There are 3 nested groupings, the coarsest first. Each group lies inside one group of the grouping before and may be the whole of it. The rows also spread widely along 6 directions, which tell nothing about the answers.
Some rows, each with its group in each grouping after it:
[ 21   0   1  26  23 -25 -29  -3 -27  -8   6 -20   3 -30  -7 -11  20  25
 -14 -18  27 -12]
Z_432 Z_906 dotek
[  9  -3  -4  -4  21  -1  -7  11 -22 -22   7  15   7 -29   7 -18  22  20
 -16  -9  21 -25]
Z_437 Z_746 nomu
[ 22  18   4  15  30 -10 -14  -2   6 -12 -22   5   8 -24   1  10  14  17
  -3   6  14 -10]
Z_432 Z_188 Dova
[  6  -2  -1 -11   1   3  10   3 -15 -19 -13  16  11 -40  19   1  28 -11
 -11 -12  27 -30]
Z_437 Z_746 vibib
[ 12 -24 -18  15   8   0 -18  10  -6 -11   1  37 -14 -22   5   0  19   8
   1   0  20 -16]
Z_437 Z_948 Buv
[ 20 -20  -3  17  -3  -9  -7   5 -21 -12 -11  18  -9 -13   4   9  38 -14
 -11  13  16 -21]
Z_437 Z_700 Vafe
[ 20 -13  -4   1  35  -4 -21  21  -6 -18  -1  33  10  -9   1 -16  22  28
 -12   9  11 -23]
Z_437 Z_948 dazu
[ 11 -39 -21  10   4   9 -24  13  -7 -14   3  53 -17 -29   8   8  24   3
  -2  -5  25 -24]
Z_437 Z_795 mis
[  5  -3 -14  12  28   8 -20   9  19 -10  -9  33 -11 -21   8   8   0  29
   8   1  24  -3]
Z_437 Z_795 Makam
[ 30  -5   9  20  37 -19 -29  10 -11 -12  -5  12  13  -7 -12   4  26  25
 -15  19   5  -6]
Z_432 Z_906 petor
[ 20  19  -3   7  30 -14  -6   9 -15  -8  -4  -4   1  -1   4 -30  21  32
 -12   8   6 -15]
Z_437 Z_948 rovi
[ 13  -8   3  -4  35   4 -18  14  -5 -23  -5  30  18 -31   0   1  17  24
 -12   0  27 -26]
Z_437 Z_746 rer
[  5  19  -4  -7  13  -5   8  -3 -16 -12  -5  -9   3 -33  18 -26  20  18
 -16 -27  31 -23]
Z_437 Z_795 lonu
[  3   6 -18  32  18  -9 -27  -8   0  -5   6  -5 -17 -34   4   2  -2  34
   2 -20  25   3]
Z_432 Z_906 Sozam
[ 11  33   2   1  21  -4  11   0   2 -12 -25  -5   3 -15  14   1  16  14
 -10  -3  19  -7]
Z_437 Z_795 mis
[ 11  21   2  -4  42   0  -8   9 -10 -20   2   3  15 -23   4 -22  13  44
 -15  -7  21 -21]
Z_437 Z_746 rer
[ 10  -5 -16  -7  20  15 -15  17  17 -14 -13  50   6 -25  18  -8  15  24
  -1  12   3 -17]
Z_432 Z_188 Dova
[  4 -29 -16  17  -1   1 -21   1 -12 -16   7  27 -16 -42   4  17  17  -4
   2 -16  33 -19]
Z_437 Z_746 vibib
[ 28 -19   3   7  31 -10 -30  11 -29 -21  11  14  11 -26  -6 -17  31  20
 -23 -11  30 -37]
Z_437 Z_795 mis
[ 28  -5  11  15  40 -18 -17  16 -27 -21   2   9  13  -2 -17  -5  32  24
 -23  22   8 -18]
Z_437 Z_746 nomu
[  3   4 -27  17  -5  -5  -2  -3 -12  -7   2  -3 -28 -19  19 -17  15  17
  -2 -13  17  -7]
Z_437 Z_795 mis
[ 25  22  12  24  37 -21 -13  -6  -6 -12 -17 -17   2 -10 -14  14  15  21
 -10   3  27  -4]
Z_437 Z_795 mis
[ 12  -9 -10  33  17 -13 -28  -9 -17 -12  12  -7 -21 -37  -4   2   6  20
   3 -27  41 -14]
Z_437 Z_948 Buv

New rows, each followed by its group in each grouping:
[ 15  -8  -1   6  19  -2 -15   1 -12 -18  -6  12   4 -38   3   9  19   8
  -9 -24  42 -26]
Z_437 Z_795 mis
[ 14  23 -10   6  15 -13   4   7 -15 -11  -6  -8  -9   5  13 -35  24  35
 -15   9  -2  -6]
Z_437 Z_795 mis
[  4 -14 -10   0  22   8 -21   6 -11 -21   7  26   5 -49   9  -4  11  19
  -6 -27  41 -32]
Z_437 Z_746 rer
[ 22 -15   8  16  34 -10 -19  12 -13 -23  -4  22  11 -17 -15  17  23  10
 -12  13  19 -16]
Z_437 Z_746 nomu
[ 34   1  15  18  46 -25 -38   7 -23 -12   3  -7  20 -22 -20  -4  21  34
 -21  -3  24 -14]
Z_432 Z_906 dotek
[ 11  13   3 -10  13  -3   5  -1   3 -11 -29  13  20 -34  22  14  22  -7
 -10  -5  22 -13]
Z_432 Z_906 petor
[ 26  -2  19   5  30 -17  -7   6 -31 -24  -9  -3  22 -27  -9   7  33   1
 -24  -5  32 -29]
Z_437 Z_746 nomu
[ 13  20  -8   1 -14 -13  21  -3 -27  -8 -18 -13  -8  -5  23 -24  38  -5
 -16   5   8 -18]
Z_437 Z_700 Vafe
[  2   1 -26  -2 -20   8  10  -1   3  -8 -18  25 -11 -28  35  -9  23  -7
   2  -2   5 -13]
Z_432 Z_188 Dova
[  3   5 -20  11   9   2  -6   4   3 -11  -5  15 -19 -19  16  -5  10  21
   2  -8  18  -6]
Z_437 Z_795 mis
[  5  15  -7 -12  16   8   2  10   2 -16 -14  21   3 -23  22 -13  17  18
  -7   1  18 -21]
Z_437 Z_700 Vafe
[ 19   8   5  -5  26  -8  -9   6 -23 -18  -1  -2  14 -27   7 -25  28  25
 -22 -18  28 -31]
Z_437 Z_795 mis
[ 25  -4  10  11  51 -12 -39  11 -16 -17   9   9  23 -21 -12 -17  19  49
 -22  -3  19 -18]
Z_432 Z_906 Sozam
[ 21  -4   4   1  31   2 -21   9  12 -16 -22  38  19 -30   1  19  18  11
  -6  10  19 -19]
Z_432 Z_188 Dova
[ 20  -6   1  -2  31   0  -7  25  -7 -21 -11  35  15   4   0 -10  31  26
 -17  32  -5 -21]
Z_437 Z_746 rer
[  4 -11 -26  19 -25 -10  10  -8 -34  -9   3  -4 -25 -21  19 -19  31  -5
  -7  -7  13 -18]
Z_437 Z_746 rer
[ 28  -1   4   9 -15 -27  17  -2 -32  -7 -26  -5  11  -3  12  -1  56 -26
 -22  18  -2 -12]
Z_432 Z_906 petor
[ 16  16   2  13   7 -12   5  -7 -11 -11 -25 -11   0 -18   7  12  23  -8
  -6  -1  27 -12]
Z_437 Z_700 Vafe
[  9   8  -3  -1  17   1   5   7  -8 -16 -17  12   9 -15  10  -1  22   9
 -11   8  14 -16]
Z_437 Z_746 rer
[ 17 -31 -12   7   4   2 -22  11 -22 -17   4  34  -6 -29   7  -3  32  -2
 -10  -5  27 -33]
Z_437 Z_700 Vafe
[ 15 -17 -13  32   6 -13 -34 -15 -15 -10   5  -2 -13 -56   0  11  10   6
   2 -34  39 -18]
Z_432 Z_188 Dova
[ 21 -18  -4   8  27  -7 -34   8 -13 -15   7  23   9 -33   0  -8  23  24
 -13 -10  21 -19]
Z_432 Z_906 petor
[ 29  30  21   4  45 -15  -6   7 -11 -17 -21  -9  21  -3  -6  -6  23  28
 -20  15  16 -17]
Z_437 Z_700 Vafe
[ 10 -26 -23  19   4   0 -21  11  -4  -8   2  37 -23 -19   7   5  20   2
   4   2  19 -17]
Z_437 Z_948 rovi
[ 26  -1  -5   3  29 -10 -23  11 -18 -14   6  16  11 -13   2 -38  27  38
 -18   5   0 -26]
Z_432 Z_188 Dova
[ 31 -12  12  22  45 -20 -35   8 -15 -13  -1   9   9 -20 -20  12  22  19
  -9  -2  34 -20]
Z_437 Z_948 rovi
[ 13   2 -13  -2  -2  -3   1   3  -5  -8 -17  22   0 -19  23 -16  28   6
  -7   8  -1 -19]
Z_432 Z_188 Dova
[ 23   3  11 -10  41  -2 -14  14 -13 -21  -9  18  23 -26   0 -11  24  24
 -23  -9  29 -32]
Z_437 Z_795 mis
[  3 -12 -12 -10  20  13 -16  14  -4 -21   7  37   8 -42  16  -9  15  21
  -7 -16  27 -29]
Z_437 Z_746 vibib
[ 28 -26  -5  24   7 -17 -17   7 -33 -13   1  12  -9  -8  -7  -6  39   3
 -16   5  13 -22]
Z_437 Z_795 mis
[ 11   9  -6  11  -3 -17  11  -5 -28 -14  -6 -15  -6 -19  11 -16  32   1
 -15  -4  11 -17]
Z_437 Z_746 vibib
[ 19 -17   7   8  18  -9  -8   6 -24 -24  -7  19  11 -28  -4  12  29  -6
 -16  -2  26 -26]
Z_437 Z_746 nomu
[ 13 -22 -17  37  -4 -13 -12  -2 -19 -11  -2  11 -26  -9  -4  14  22  -1
   0  15   9  -4]
Z_437 Z_746 rer
[  6  -6 -12  10   5   2  -8   4   1  -7 -14  23  -3 -26  14   8  15   8
  -3  -4  16  -5]
Z_432 Z_906 Sozam
[ 14  10   2  -5  19 -11  -1   0 -21 -17  -7  -9  14 -36  15 -18  24   9
 -14 -24  35 -30]
Z_437 Z_948 dazu
[ 10  -1 -16  -5  14   7 -10   7   4 -15 -10  30   5 -33  23 -13  18  16
  -4  -5  11 -22]
Z_432 Z_188 Dova
[ 14  -8  -7   5   6  -5   0  12 -13 -16  -9  23   0  -6   8  -2  33   2
 -12  19   2 -16]
Z_437 Z_746 vibib
[ 22  -3   3  -4  17  -2  -2  20  -9 -17 -19  33  12  -1   9  -7  37   3
 -17  29   4 -23]
Z_437 Z_700 Vafe
[  4 -19 -19   7  -2   8 -13   2  -7 -12  -2  27 -16 -38  18   3  18  -2
   1 -15  32 -22]
Z_437 Z_700 Vafe
[ 31   9  19   4  55 -20 -21  14 -15 -21  -9   0  29 -14 -10 -11  24  29
 -20   1  27 -25]
Z_437 Z_948 dazu
[ 10 -18  -4  16  24  -1 -17   8  -4 -19  -3  29   0 -28  -2  20  15   7
  -4   0  26 -16]
Z_437 Z_746 nomu
[ 17   3   5 -15  25  -5  -3   9 -23 -19  -4   7  20 -30  10 -27  30  15
 -22 -15  28 -37]
Z_437 Z_948 Buv
[  0  -2  -8   3  16   5 -10  -2  -8 -18  -1  13   2 -47  10   8   9  13
  -4 -24  41 -21]
Z_437 Z_746 rer
[ 24 -21  -8  41   5 -29 -21  -5 -29 -10   3  -9 -18 -16  -8   4  26   0
  -4  -3  25 -12]
Z_437 Z_948 dazu
[ 24  -3  -3   8  32 -10 -28   7  -9 -14  -3  17  13 -25  -1 -14  21  29
 -12   2  12 -22]
Z_432 Z_188 Dova
[ 26   3  13  13  38 -14 -15   9 -19 -20  -9   4  16  -9 -13  -1  27  24
 -18  15  14 -19]
Z_437 Z_746 rer
[ 37 -29   2  28  17 -24 -28  13 -36 -15   0  16  -4   3 -17  -3  44   8
 -21  18  10 -21]
Z_437 Z_795 mis
[ -2   9  -9 -20  21  21   8  13  11 -21 -14  36  12 -32  23  -2  10  19
  -6  -5  22 -22]
Z_437 Z_746 rer
[ 23  21  13   2  18 -25  13  -2 -21 -16 -29 -21  18 -16   7  -2  32  -5
 -17  -2  24 -20]
Z_437 Z_948 dazu
[  3   8  -1  -5  -1  -1  20  -7   5 -13 -34   8   7 -41  26  27  20 -28
   2 -21  41 -17]
Z_437 Z_948 dazu
[ 14  13   8 -11  20 -10   8   2 -37 -22  -6 -10  23 -34   9 -18  33   5
 -25 -17  31 -34]
Z_437 Z_746 nomu
[ 12 -19  -5  25   2  -9 -12  -5 -10 -15  -9  12 -11 -30  -5  35  22 -13
   1  -2  29 -12]
Z_437 Z_746 vibib
[ 33 -10  -3  21  32 -23 -30  14 -30 -13  13   5   0  -1 -11 -31  31  33
 -20   8  11 -24]
Z_437 Z_948 rovi
[ 20  10   7  -2  37   1 -14   8  13 -15 -25  27  22 -27   6  10  15  20
  -6   7  17 -16]
Z_432 Z_188 Dova
[ 18  -8  -6   6  29  -6 -33  16 -14 -11   9  18  10 -24   0 -17  20  34
 -15  -5  13 -16]
Z_432 Z_906 dotek
[  2   0 -20  12  14   6 -16   7   5 -12   1  22 -18 -22  14 -10   6  28
   1  -2  20 -11]
Z_437 Z_700 Vafe
[ -2  13 -23  -3  -7   4  13   1   9  -5 -16  17  -7 -20  35 -12  16   8
  -1   1   2   3]
Z_432 Z_906 petor
[ 23  -5   3  18   7 -20 -10  -3 -19  -9 -16   2   8 -20   2  15  34  -7
 -14   6  14  -9]
Z_432 Z_906 petor
[ 19  -7 -15  34   6 -24 -22   1 -18  -2   1  -6 -19  -4  -1  -7  22  20
  -4  10   1   4]
Z_432 Z_906 dotek
[ 14 -13   0  -1  21   3 -14  17   2 -13 -15  42  18 -20   8  11  26  12
 -13  11  13 -14]
Z_432 Z_906 Sozam
[  9   9  -7  -4   3   0   1  -2 -22 -14  -5  -2   2 -34  21 -22  26   6
 -14 -21  29 -30]
Z_437 Z_700 Vafe
[ 18 -15  -7  22  40  -9 -34  15   0 -15   5  26  -3 -15  -9   1   9  32
   0   6  20 -14]
Z_437 Z_948 dazu
[ 11   6 -15  21   5 -13   2   3 -20 -12  -2  -3 -14   2   6 -18  23  23
  -9  18  -3  -6]
Z_437 Z_746 rer
[ 17  -3 -12  31  11 -21 -26 -11 -17  -7   7 -13 -10 -32   0  -2  15  20
  -5 -18  24  -4]
Z_432 Z_906 petor
[ 13 -12   1  14  21  -5 -16  -3   5 -15 -16  17   3 -44   0  36  12  -8
   5 -20  49 -18]
Z_437 Z_948 dazu
[ 19  -5   9  -2  24   3  -8   6  -1 -21 -22  26  13 -33   5  23  25  -5
 -10  -8  39 -25]
Z_437 Z_795 mis
[ 15 -19 -15  22  29  -6 -30  16 -16 -16  17  22 -12  -6  -8 -20  17  41
  -8  13   3 -13]
Z_437 Z_746 rer
[  7  10  -7 -20  34  16 -16  11  12 -16  -9  33  20 -46  20 -14  10  31
  -5 -14  23 -27]
Z_432 Z_188 Dova
[ 14  -7 -17   2  -8 -13  -1   1 -27  -8   0   4  -1 -25  21 -27  37   5
 -17  -8   8 -17]
Z_432 Z_906 petor
[  2  15  -8   6  35   7 -13   4  20 -13  -8  16  -5 -34   8   6  -7  32
   9 -13  34  -6]
Z_437 Z_948 Buv
[  8 -25 -15  -1  25  10 -32  17   1 -16   7  47  -4 -38   8  -3  13  19
   0 -16  37 -31]
Z_437 Z_948 rovi
[ 12  21  -2  23  19 -19  -1  -6 -14 -12  -4 -24  -9 -10  -2  -6  15  23
  -7   6  11  -3]
Z_437 Z_746 vibib
[ 13  17  -1   4  29  -6 -16   0 -14 -16  -1  -9   5 -30   7 -15  13  28
 -10 -19  33 -23]
Z_437 Z_700 Vafe
[ 15  10  -1 -20  35  -4  -3  20 -17 -19   1  14  20 -17  18 -47  26  37
 -22  -4  12 -33]
Z_437 Z_948 dazu
[ -1   1 -23   5  -8   6   2   0  -4  -8 -11  15 -21 -26  26  -9  16   4
   1  -6  17 -14]
Z_437 Z_700 Vafe
[ 25 -23  -3  30  19 -13 -21  11  -7 -12  -7  28 -13  -1 -11  15  23   6
  -3  25  11  -6]
Z_437 Z_948 Buv
[ 30   3  12  21  30 -28 -28  -3 -30  -9   1 -19  14 -25 -13  -5  24  21
 -19 -10  25 -15]
Z_432 Z_906 dotek
[ 17   0  -6  -1  26   1 -21   7   3 -13  -8  26  12 -35   9  -8  17  22
  -5  -6  18 -23]
Z_432 Z_188 Dova
[  9  -4 -16   4   9  -4  -8  10 -23 -16  11  10  -7 -18  10 -30  25  27
 -13   1   4 -19]
Z_437 Z_746 vibib
[  6   7  -8  20   0 -11   3 -15 -17 -12  -7 -16 -10 -34   7  10  15   0
  -1 -15  34  -8]
Z_437 Z_746 rer
[ 32  21  16   7  14 -26   7 -11 -25 -12 -28 -21  22 -20   5  -1  37  -8
 -20   3  13 -19]
Z_432 Z_188 Dova
[ 33  -4  13  13  30 -21 -15   9 -24 -14 -11   9  11   2  -8  -5  36  14
 -21  16  12 -23]
Z_437 Z_795 Makam
[  3   0 -16  -5   4   6  -9   9  -4  -7  -6  20  -1 -30  23 -16  17  18
  -6 -11  14 -12]
Z_432 Z_906 dotek
[  7  -3  -3 -21  36  10 -12  17   2 -22  -4  33  22 -43  18 -12  14  24
  -9 -22  38 -33]
Z_437 Z_948 dazu
[ 20  10   7 -11  16  -9  -1   0 -16 -17 -17   4  28 -36  16  -8  32   2
 -21 -12  25 -23]
Z_432 Z_906 petor
[ 10   3  -9  15  16 -15 -10   1 -15 -11  -1  -3  -8 -22   7 -12  18  17
  -6 -10  25 -15]
Z_437 Z_948 dazu
[ 27  -6  16  16  51 -10 -39  15   5 -15 -13  22  22 -21 -20  25  13  26
  -8  10  24  -7]
Z_432 Z_906 dotek
[ 25  -7   7  -3   5 -16  15  15 -40 -21 -15  11  14   0   4 -15  54  -9
 -29  23  -2 -29]
Z_437 Z_746 nomu
